Every row belongs to one group in each of 4 separate groupings. Each group adds its own fixed numbers to the row, and there is some noise. The rows also spread widely along 12 directions, which tell nothing about the answers.
Known rows, each followed by its group in each grouping:
0 -1 -6 8 -6 5 12 0 5 -10 10 3 6 -22 -3 8 -4 -3 -1 3 -8 1 -9 3 -1 -5 11 19 9 19 => Q118 Q798 Q628 Q441
-7 -26 -9 14 2 -22 5 3 4 -32 -2 -30 -7 -8 8 -21 8 18 -27 -5 11 10 -6 -1 3 20 -9 -4 1 4 => Q961 Q115 Q528 Q441
9 3 -7 -4 4 7 -16 -11 2 -8 -11 -8 0 -1 -3 -5 5 -5 11 12 -5 -23 4 7 -1 2 7 -6 22 -3 => Q118 Q192 Q217 Q627
23 -16 -27 -1 -11 -9 11 -2 16 -4 5 -3 18 -13 -12 11 -21 29 15 1 -24 -4 21 7 -4 -3 -4 21 -1 -11 => Q961 Q408 Q24 Q627
6 15 -12 -7 2 22 -1 9 -9 -8 -9 13 35 18 -10 -1 11 -20 4 13 -1 7 -17 5 3 8 -3 -7 2 25 => Q766 Q192 Q24 Q924
4 -4 -6 4 -2 -7 11 10 4 -6 12 10 0 1 -9 7 -5 9 6 -10 -2 6 -5 8 5 -6 2 6 -11 7 => Q766 Q449 Q157 Q924
-12 8 9 -1 9 10 6 5 -20 -7 -1 -2 1 -21 8 -13 10 -20 -4 -2 3 9 -24 -20 -6 13 8 2 20 3 => Q398 Q450 Q217 Q627
5 8 -6 -9 -8 10 3 -7 14 3 -4 13 3 12 5 8 -9 -2 -3 8 -7 -11 4 19 12 -12 2 -5 -5 5 => Q398 Q798 Q528 Q924
9 -5 3 2 -5 -17 9 8 -5 14 -2 -1 -11 3 9 -3 -19 4 4 -14 -16 12 14 -9 -1 7 -14 3 -14 -9 => Q766 Q408 Q157 Q627
8 -8 9 0 6 2 -9 0 20 0 11 1 -15 -1 -1 -5 11 1 -8 2 3 -13 -9 14 5 -29 6 -6 14 -6 => Q398 Q449 Q628 Q627
-1 2 -6 -6 -1 2 -2 -3 7 -5 -10 -3 2 0 10 -2 -3 2 -8 -2 -2 -8 11 -5 9 3 -2 -4 0 -1 => Q398 Q115 Q528 Q924
-9 -6 -8 12 -7 -7 0 -6 6 -7 -9 -7 -9 -5 19 -6 -6 -2 -19 -2 1 0 11 -14 1 18 -2 -6 -4 5 => Q961 Q450 Q628 Q627
-35 1 9 5 4 7 -15 -13 -1 4 -4 5 -36 -15 17 -10 5 -17 -1 -9 10 -7 4 -12 2 4 19 2 13 1 => Q766 Q798 Q528 Q441
-6 1 21 0 2 15 -4 -6 5 5 -5 10 -10 -11 10 -2 -5 -23 -18 0 -8 -14 -16 10 17 -23 -2 5 15 14 => Q118 Q449 Q24 Q441
-3 15 4 -5 -3 5 8 4 -17 0 -15 7 8 12 7 -1 -6 -5 10 -6 -1 5 3 -17 4 20 2 -10 -8 -6 => Q118 Q192 Q157 Q924
-2 2 2 -3 5 20 5 2 12 -8 -2 11 17 -12 1 2 0 16 -14 2 6 -2 -6 -6 8 -18 8 -2 7 -5 => Q398 Q798 Q628 Q627
10 1 20 16 9 -15 -12 11 9 12 13 7 -20 15 -3 -3 11 -23 4 -18 -5 0 -14 18 12 -19 -9 -12 8 17 => Q398 Q798 Q24 Q627
15 0 5 -5 -1 -3 13 5 -3 -3 -3 7 6 -1 -9 6 -14 9 10 -8 -15 -4 2 4 13 -8 -1 5 -2 -15 => Q118 Q449 Q24 Q627
4 -22 -27 -10 -4 0 10 11 13 -7 15 -7 20 6 -6 -10 13 19 -1 17 15 25 -6 -3 -17 4 4 -3 -1 -5 => Q398 Q192 Q628 Q627
-13 0 12 -10 7 12 4 13 5 15 8 30 6 13 -3 0 3 -5 0 -14 12 16 -12 -4 20 -20 -1 -5 -7 4 => Q398 Q798 Q24 Q924
4 7 -3 11 -6 -7 9 8 -5 4 4 -4 -1 10 11 -1 4 -8 10 -7 -4 8 -1 -6 -14 14 1 -5 -3 7 => Q961 Q192 Q528 Q441
19 -1 4 -4 6 16 -8 6 15 3 0 9 25 -8 -11 8 -4 -2 -5 5 -16 -13 -6 4 10 -34 -10 10 15 16 => Q766 Q192 Q628 Q627
-1 3 -8 3 3 2 -10 -6 4 -6 0 -1 -7 -8 -2 -2 8 -3 17 -1 -4 -13 5 -2 -7 9 13 -1 17 -7 => Q398 Q192 Q24 Q627
8 5 10 -4 3 6 5 5 -5 -4 -8 0 8 -1 3 -6 -3 -5 -10 1 -8 4 -5 -6 11 -2 -5 -5 4 -1 => Q398 Q798 Q628 Q627
3 8 9 -14 6 21 2 2 -8 -2 -4 10 12 -3 -11 -4 4 -3 14 8 -1 -2 -17 2 4 -10 15 1 17 -14 => Q118 Q798 Q24 Q627
-3 -6 -28 -14 -8 24 -5 -5 17 0 4 -7 19 -14 3 -9 10 -7 -8 32 1 1 -11 8 -20 -4 9 11 17 20 => Q398 Q115 Q157 Q441
27 -7 -14 6 -1 -14 -9 6 17 3 -1 -12 8 15 -1 1 -2 1 4 3 -14 -5 12 9 -4 -1 -14 -10 -1 7 => Q118 Q450 Q24 Q627
8 6 2 10 -1 2 -2 4 6 5 1 11 6 9 -1 5 0 -14 5 -6 -10 -4 -5 8 4 -5 -6 -3 4 17 => Q961 Q192 Q24 Q627
2 -1 -2 -6 1 -4 4 8 -2 -3 -1 8 4 7 -13 0 0 5 18 -8 3 4 1 -2 7 3 9 0 -3 -7 => Q118 Q115 Q157 Q627
-2 -4 3 6 0 3 3 1 15 2 15 8 -14 -11 0 4 -2 12 -2 -1 -1 -2 -8 13 -3 -20 12 6 5 -3 => Q766 Q798 Q157 Q627
7 12 13 19 3 6 -3 -3 12 2 6 16 -5 -20 -3 18 -10 -5 2 -16 -20 -25 -3 12 13 -25 4 11 17 11 => Q961 Q798 Q24 Q627
10 12 2 -14 -1 13 -3 -3 -2 16 -6 -7 -3 8 15 -7 1 -5 11 10 -8 -9 4 -2 -13 -7 7 -8 9 -25 => Q961 Q408 Q528 Q924
-4 -9 13 -3 -5 -7 17 1 -3 -7 8 15 -18 2 -7 -2 -6 -1 1 -9 -3 5 -15 17 17 -5 7 6 -1 -14 => Q961 Q449 Q24 Q627
-15 6 19 5 15 20 -10 11 4 8 7 23 4 -3 -3 -2 17 -23 2 -12 11 1 -26 -9 9 -22 8 -2 20 14 => Q961 Q450 Q24 Q627
3 -28 -17 -11 6 -8 6 11 6 -6 12 -18 18 -11 -10 -10 3 13 6 5 1 20 -7 -8 -6 -5 -6 14 9 1 => Q118 Q408 Q528 Q924

New rows, each followed by its group in each grouping:
-6 -8 4 -3 1 10 -13 -8 17 -4 -5 2 -11 -8 3 -6 -1 0 -15 3 -1 -16 1 12 11 -16 2 4 10 0 => Q766 Q115 Q24 Q441
-3 5 -7 -3 -4 -2 18 2 -1 -1 3 7 0 -4 7 8 -8 10 9 -10 -1 6 9 -9 0 6 6 5 -9 -11 => Q398 Q408 Q528 Q924
-2 -9 -2 -12 -5 7 1 0 14 13 2 3 -5 2 14 -4 -6 0 -14 5 -1 1 8 -5 4 -16 -3 -2 -3 -7 => Q398 Q449 Q628 Q924
-18 4 -20 -10 -3 28 1 -20 10 -22 -7 15 8 -13 1 5 3 15 -5 14 15 -21 1 7 8 1 24 0 10 -5 => Q398 Q192 Q217 Q924
11 -11 -1 -6 -2 1 -4 -2 17 6 5 -2 -4 9 1 -4 0 -6 -5 13 -6 -4 -12 25 6 -21 -7 -2 6 9 => Q118 Q408 Q157 Q924
-6 9 -1 -1 -6 11 3 -3 3 5 0 9 -5 -7 10 4 -6 -3 -2 2 -3 1 4 -8 -2 -4 12 3 -2 0 => Q766 Q798 Q628 Q924
0 15 -1 4 -3 1 8 8 -7 5 -1 15 0 12 0 3 -2 8 21 -13 3 4 6 -7 -3 10 16 -10 -8 -15 => Q961 Q798 Q157 Q627
-14 9 10 0 0 15 16 6 -11 5 -8 10 9 -14 18 0 -14 -6 -19 -5 -3 14 -9 -18 2 -1 -2 7 -1 6 => Q766 Q798 Q528 Q627
-20 15 2 7 1 28 2 -4 0 -1 -11 27 13 -4 9 5 2 -8 -9 -5 11 -4 -9 -9 7 0 9 -5 7 12 => Q961 Q192 Q24 Q627
38 -8 -5 -10 9 0 -5 15 9 -8 -2 -15 34 4 -16 -6 4 7 2 11 -21 -4 -10 9 3 -14 -20 -2 13 -3 => Q398 Q450 Q24 Q627
-7 4 -4 -3 -15 6 14 -18 12 -10 -5 30 -8 -17 -4 21 -30 9 1 -6 -17 -18 14 18 29 -4 11 19 -7 -4 => Q398 Q798 Q24 Q627
6 -12 -11 -8 -2 -3 2 2 15 8 17 1 -6 -1 -4 0 4 -2 6 7 -3 0 -5 16 -7 -16 6 7 9 0 => Q398 Q449 Q528 Q627
13 6 -12 -5 -2 7 6 0 -4 -1 -6 1 19 1 -5 2 -5 -1 16 8 -12 0 4 0 -5 7 2 4 6 -3 => Q118 Q408 Q24 Q627
4 -2 5 -1 6 1 -7 5 4 -5 -2 -4 -3 4 1 -6 4 14 -1 -2 0 -6 -1 -2 1 -6 -1 -9 2 -14 => Q766 Q192 Q157 Q924
-1 -8 -24 0 -8 5 -4 -12 16 7 7 -11 -2 -28 12 -1 -5 -10 -3 17 -15 -4 9 -4 -21 0 5 19 19 12 => Q398 Q408 Q628 Q627
5 7 6 -8 1 9 -6 0 -2 11 -6 -6 -8 -4 12 -10 -1 -4 5 7 -11 -5 3 -13 -16 0 7 -4 10 -26 => Q766 Q450 Q24 Q627
10 4 -1 -7 2 17 8 8 11 -7 -2 12 26 2 -10 8 2 15 -1 3 6 -4 -6 0 8 -18 10 0 1 -4 => Q118 Q115 Q628 Q627
6 9 -7 8 -8 -5 19 1 -11 -7 -1 -4 -2 -5 9 -2 -6 10 6 -1 -6 8 -2 -5 -16 21 9 0 -4 -14 => Q961 Q408 Q157 Q627
-2 10 -6 -1 0 9 11 0 0 -4 -5 15 10 -5 -1 13 -10 12 11 -9 -3 -5 10 -6 3 0 10 7 -4 -6 => Q766 Q408 Q528 Q627
1 -5 15 -3 6 13 -5 3 6 4 11 11 -5 -14 -8 -4 1 -23 -10 7 -11 -6 -34 22 10 -34 0 15 22 21 => Q766 Q449 Q157 Q627
4 0 -17 -8 -3 2 -3 4 6 4 -2 4 10 4 -5 -1 0 2 12 1 -3 0 10 -2 -4 6 5 1 0 -1 => Q398 Q115 Q157 Q627
-3 -17 12 -10 19 -8 -19 5 -4 -3 -1 -9 -6 -8 -16 -21 9 -21 10 -6 -8 1 -12 -2 17 -10 -7 6 30 5 => Q398 Q798 Q528 Q627
6 -24 5 -8 7 -13 -21 -6 10 3 -12 -12 -9 -10 -5 -11 -12 -5 -6 -7 -16 -19 14 4 23 -14 -16 9 18 3 => Q118 Q115 Q217 Q627
28 12 -3 7 -4 -6 8 5 13 6 7 -2 3 5 -1 17 -9 19 21 -6 -16 -14 12 11 -9 -15 9 -2 -2 -12 => Q118 Q798 Q528 Q627
28 13 2 -17 0 14 13 3 -10 2 -8 -7 18 -4 2 -4 -5 10 7 12 -17 -7 -3 1 -10 -6 2 -1 10 -30 => Q398 Q408 Q217 Q627
-3 0 6 -5 13 8 -12 0 -1 -3 -11 -9 1 11 7 -15 14 -4 -2 2 10 -5 -5 -5 5 -4 0 -17 13 -5 => Q118 Q408 Q528 Q924
-17 -9 -9 -4 2 0 11 4 -2 -15 2 6 1 2 1 -10 8 8 -2 -4 18 19 -7 -6 5 15 6 -4 -5 -6 => Q398 Q408 Q24 Q924
-11 -5 0 -16 1 17 5 -8 1 -11 0 6 0 -19 -7 -1 -3 7 13 8 1 -11 -8 0 2 -10 22 14 20 -20 => Q118 Q192 Q528 Q627
-10 10 7 4 5 4 2 6 -11 -2 -8 2 -2 5 8 -6 6 8 11 -13 12 6 7 -23 -2 15 13 -14 -2 -19 => Q118 Q798 Q24 Q441
9 -17 0 -4 17 -4 -21 5 7 -12 -6 -14 8 -5 -13 -18 9 4 -4 0 -4 -5 -6 2 14 -9 -13 -5 20 5 => Q398 Q798 Q157 Q627
-6 9 -3 6 -2 0 11 5 1 -2 2 13 3 0 -1 9 -1 -6 8 -12 5 2 -3 -2 4 3 10 3 -3 14 => Q118 Q115 Q528 Q627
17 7 2 9 -4 4 4 -4 14 -7 3 -6 -6 2 9 7 1 4 -7 7 -8 -20 -6 21 -2 -17 5 -7 4 3 => Q118 Q449 Q528 Q441
-4 5 -3 -13 -5 17 -1 -8 8 17 1 17 -2 -7 2 7 -11 -9 12 5 -12 -8 8 3 -1 -15 10 15 5 -7 => Q766 Q408 Q24 Q924
-4 -6 0 4 3 -6 -4 1 0 -8 -6 -4 -6 2 5 -10 3 3 -4 -9 3 2 7 -6 8 10 -4 -8 0 -3 => Q398 Q798 Q24 Q441
28 13 2 9 -2 -3 1 9 -2 10 -6 0 11 19 3 1 -2 -15 4 -2 -20 -1 -1 11 -1 0 -17 -10 1 11 => Q961 Q408 Q24 Q627
